There are 4 ways to turn a row about zero (a turn may also mirror it). The second row of each pair is the first, turned, with some noise. The first 36 pairs use one turn. New pairs use 3 turns, one after the other, and a turn may come again.
Known pairs, each followed by its turns in order:
[-27 -12  13 -10  21  -1  -2  -9]
[-17 -11  18 -11 -14 -12  -5 -23] => Girug

[-34 -11   3  -4   4  -7 -18  10]
[-31  -4  -7  -7  -9 -22   6  10] => Vurop

[  0   7 -27   3  -4 -21 -10  -2]
[-23  12 -10  -3 -23  -5  -9   6] => lila

[-11   3 -22  -6  -9   3   1  -2]
[-8 15  3 10 -9  3 -9 12] => lila

[10 12 -9 -9 -6 -4 -4  2]
[-14   1  -3  -5   2  -8  -4  13] => lila

[ 12  12  -2  22  23   2   1 -14]
[  3   6 -19 -16 -21 -13  16   8] => Girug

[ -6   2 -12  -8   1   1   1   0]
[-9 -5  2  5  6 -5  5  3] => Girug

[ 1  0 -4 -7 -6 -1 -6  6]
[-7  2 -4 -6 -2  5  3  8] => Faso

[ -9   1  29  -3 -10   4  -3 -19]
[ -3   5   2  -7 -13  23  -4 -26] => Girug

[-12  34   6 -13   6  14   5 -15]
[ 21   4  -4   5  10 -19  33  -3] => Vurop

[-17  -2  14   7   9  34  -2 -13]
[ -3 -20  -9   2 -37   5 -12 -13] => Girug

[-1 -1  9 -5 -4 -6  8  0]
[ 1  3  6 -5  3  3  3 10] => Vurop

[  5  -2   5 -12 -11  10   7  -2]
[  3   1  -9  11   6   7  -7 -11] => Girug

[21 11 -7 -5  8  7 -1 -3]
[-14  -1   2  -7  14 -10 -10  -3] => lila

[ 0 -4 10 -6  1  3 -1 -2]
[ 2  2  1 -7 -9  2  5  4] => Vurop

[ 0 -1  0 17  6  8  7  0]
[  9   1   7   3  12   3  -5 -12] => Faso

[-2  5 18  3  4  2 -4  2]
[  7  -1   3   3 -13  -7   4  10] => Vurop

[34  5 13 -1 18 -1  4 19]
[  9   4  28  14 -21  22   2  -6] => Vurop

[  0  -5 -20  -3  12  27  -6 -20]
[ -6  24  15  18  11  -8 -16 -14] => lila

[-25  10   5   0 -32  -1 -19  27]
[  8 -16 -18 -30   2  17 -13  27] => Faso

[-21  10   3  19   8 -25   3  -8]
[  8 -17  21  -9  -8  -4 -24 -11] => Faso

[ 18  -1   1  27  17  -4 -34  -9]
[-21 -24   7  -5  15   6  13 -35] => Faso

[  0  -4   3 -26 -34 -11  -1  -7]
[-16  10  -1   0   4  12  30  25] => lila

[  0   0  16 -27   7  15   0   6]
[  4  15   6 -13 -18   1  24  -3] => Vurop

[ -4 -20   5  15  -1   7   6   4]
[ 14   8   1 -11  16  -8   1 -11] => Faso

[  8  24  -9  -5  25   4   2 -34]
[-28   5 -32  -8 -14  -9  23  -2] => Girug

[ 34   4  -1  18   6  -7   2 -10]
[-20   8  -1  15   6   8  -5 -32] => Faso

[ -2   9   4   0 -17   3   3 -11]
[ -1   8 -13   7  10   5   6  11] => lila

[ -3  -5  15 -15  17  11   0 -10]
[-14   1  -6  -3 -12  -7 -13 -18] => Girug

[10 -5 -4 -2  7 16 -6  1]
[-3  1 -1  7 10  4 18 -1] => Faso

[ 12  -1 -19   2 -34  32 -18   1]
[  2  -2 -10  36  -5  27 -11  25] => Girug

[  9   3   9 -16  20   0   4 -23]
[-17 -14   0  15  19  -3   5 -17] => lila

[  2  22  34  -1  -5 -10  -6   7]
[ 18   2  28  -1 -12 -18   5  20] => Vurop

[-1 11  0 -1 -4  3  2 14]
[ 0 13  9  5  0 -9 -1 -4] => Vurop

[-12 -33   6  -7   3   1   0 -17]
[  4   4   4 -12   3 -35  13  -2] => Faso

[  8  26 -25  -1  11   1  -8   5]
[-18   1  -2   2  -4 -18 -28  10] => lila

New pairs, each followed by its turns in order:
[-29   8  -2   0  16  11   7   7]
[ -1   3 -13 -11  -5 -13 -17 -24] => Vurop lila Vurop

[  4  17   0  34   9   4 -34   0]
[ 3 25 15 30  1 -7 29  4] => lila Girug Vurop

[  2   0  -9 -12  -1   4  -3 -10]
[-5  2 11 -1  3  9 11  1] => lila Girug lila

[ -3  -1  -2  15  15 -12 -16   9]
[-15  -4 -12 -14 -11   9  -7  -3] => Faso Faso lila

[ -4 -13  10  17 -17   0  -2  -1]
[ -6 -20   0  13   6  -5 -13 -10] => Vurop Faso Girug

[ -1 -11  -1  -2   3   9 -10  28]
[ 13  17  14 -15 -11  -1   3   2] => lila Vurop Vurop

[  2   1   4  -2  -2   1   1 -18]
[  8  -1  -7  -7   9   2  -5 -11] => Faso Girug Girug

[ 10 -12   9  -2   6 -12  20 -11]
[ 15  11 -14   5 -15  -8  11  -5] => Girug Faso lila

[  6 -16  27 -12  10 -28   6  -1]
[ 26  11 -21  17 -14  -1  16  -3] => lila lila Vurop

[  7  -8 -17  -8   6  -5   6  12]
[ -5   6  -2   8  -8  16  -6 -17] => Girug Faso Girug

[-10  34   3  -9  15  -8 -23  -7]
[-9 11  5  3 34 -8 26  5] => Girug Vurop Vurop

[ 0  8 -8 -5 16  5 -5  5]
[-12   1  -2  -4   0 -11  11   9] => Girug Vurop Vurop

[ 3 -4  3 34 -5 -3  8 -9]
[ -6   2 -25  12 -15  12   2 -15] => Faso lila lila

[ 5 10  2  0 -3 18  0 -3]
[  7   2  11   2  -1 -16   3  -3] => Girug lila Vurop

[  0   2 -14  26   1  -8  -7   0]
[  0 -19   7   9 -10  15   5 -13] => Girug Girug Vurop

[ -1   0  -3  24   1 -20  -2  12]
[ -2 -25   3   3   0   1  14 -19] => Girug Girug Vurop

[  7  12 -19 -19  -8 -32   4   2]
[-27  -1   6   5 -18  18  23  -4] => Girug Girug lila

[ 12   7   4  -7   1   1 -30   0]
[ 3 -5 23  7 -1 11  0 22] => Faso Vurop Faso

[ -2  -9 -10  11  -7   4   8  -3]
[ -7 -13  -2  -8  -7   1 -10  -3] => Vurop lila Faso

[-10  -7  -3  -2   3 -17 -11  -4]
[10 -3  2 -5  8 19 -5  1] => Faso lila lila

[ -1   2  -7 -20  -2  10  -1   6]
[ -3  -3 -17   1  -4   4 -12   9] => Faso Faso Girug

[ -7   2  -6  -7  -2 -16  -3  34]
[-11 -17 -23   6 -16  -8  -7 -16] => Faso Girug Vurop

[ -2  -7   4  21   1  -4  -9 -18]
[ -6   0   9  -2   2  -9  -6 -26] => lila Vurop lila

[ 14 -22  -4  -2  -1  -4  15   1]
[  0   1  -9 -22 -11   9 -10  -6] => lila Faso lila

[  1   1 -15   7   5  13   2 -13]
[ 10   5  -3 -14  13   7  -7  -2] => Faso Vurop Faso

[ -5   4   5 -23 -16  14   0  19]
[  9 -19  18   5   2 -21   2  11] => Vurop lila Girug

[  1 -23   8  26 -16   5  -2   0]
[ 10 -13  18  -8 -16  -6 -20  18] => Faso Girug Faso

[ 1 -2 19  0  0  1 23 -3]
[-12 -15   2  -6  -9  -4  19  -3] => Girug lila Girug

[-20   7   3  14   7 -11  20 -10]
[-14  -2  25 -13  -3  19  -7   3] => Vurop Girug Vurop

[ 28  13  -6  -3 -17   1   1   8]
[-7 14 -3 14  4 -9 -7 30] => Vurop Girug lila

[  3 -34  -2 -15  12  -4 -20  -5]
[  5  -2   5 -15  36 -17  -6  11] => Vurop Faso Girug

[ 7  1  7  4  3 -1 28  2]
[ 15 -12   6   9  -7  -5   7  19] => lila lila Vurop

[  0   0 -16  11  -5  -2   3   5]
[ 1  9 -6 -3  3 14 -9  1] => Faso Faso Vurop

[  0  11   4   0 -12  -5  -3   2]
[  1  10   6  -5  -3 -12  -2   2] => Vurop lila Faso

[ 34  12   3   7  -8   0   8 -34]
[-12 -22  -3 -20 -30  13  12  21] => Faso Faso Vurop

[  5   6   3 -13   2  -2  12 -15]
[  0  -1  -2   3  -5 -22   7   5] => Girug Vurop Girug

[-8 12 22 19 -1  2  3 -4]
[-16  -4  -7 -10   5   7  19 -16] => Faso lila Girug

[ -2 -26 -19 -29  -1   7   0  -3]
[-33  19  -3  -3  19   3   4 -14] => lila Faso Faso

[  0  -5  -8   3  10  20 -12  18]
[  0   2  -5  20   7  13 -13 -17] => Faso Faso Faso

[  7 -15   0   9   2   1  12   0]
[ -8  -7  -5  -2 -10  15   1 -10] => Vurop lila Faso

[ -7   8   7 -13  -9 -10  -5   6]
[ 5  1  5  0 -8 11  9 16] => Faso Faso Faso

[ -6   2 -20  -4  -6 -22 -10 -17]
[  7  21   3  -1   6  14 -22  10] => Faso lila Vurop

[  4   0  -2  25   1 -34  26  -3]
[ 28  -8  -2  13  14 -27 -23   2] => Girug Faso Vurop

[  4  27   1  -2   9  -2   2 -24]
[ -4   9   6 -15  -6  -1 -21 -25] => lila Faso Girug

[  2  -2  19 -27 -26  -2  -2 -12]
[ 18 -25  23   9 -11  16   7  -5] => Vurop lila lila

[ -1 -13   3  -2   1  -4   6   4]
[ -2   4  -1   7 -10   5  10   5] => lila Girug Girug

[  5   6 -21 -11   3 -17   6   8]
[  9  10 -11   0  -2  22  -7 -13] => Girug Faso Girug

[19 19 17 -1 -1 -9 11 -8]
[ 18  -5 -19  11  19   3   3 -11] => Vurop Faso Vurop

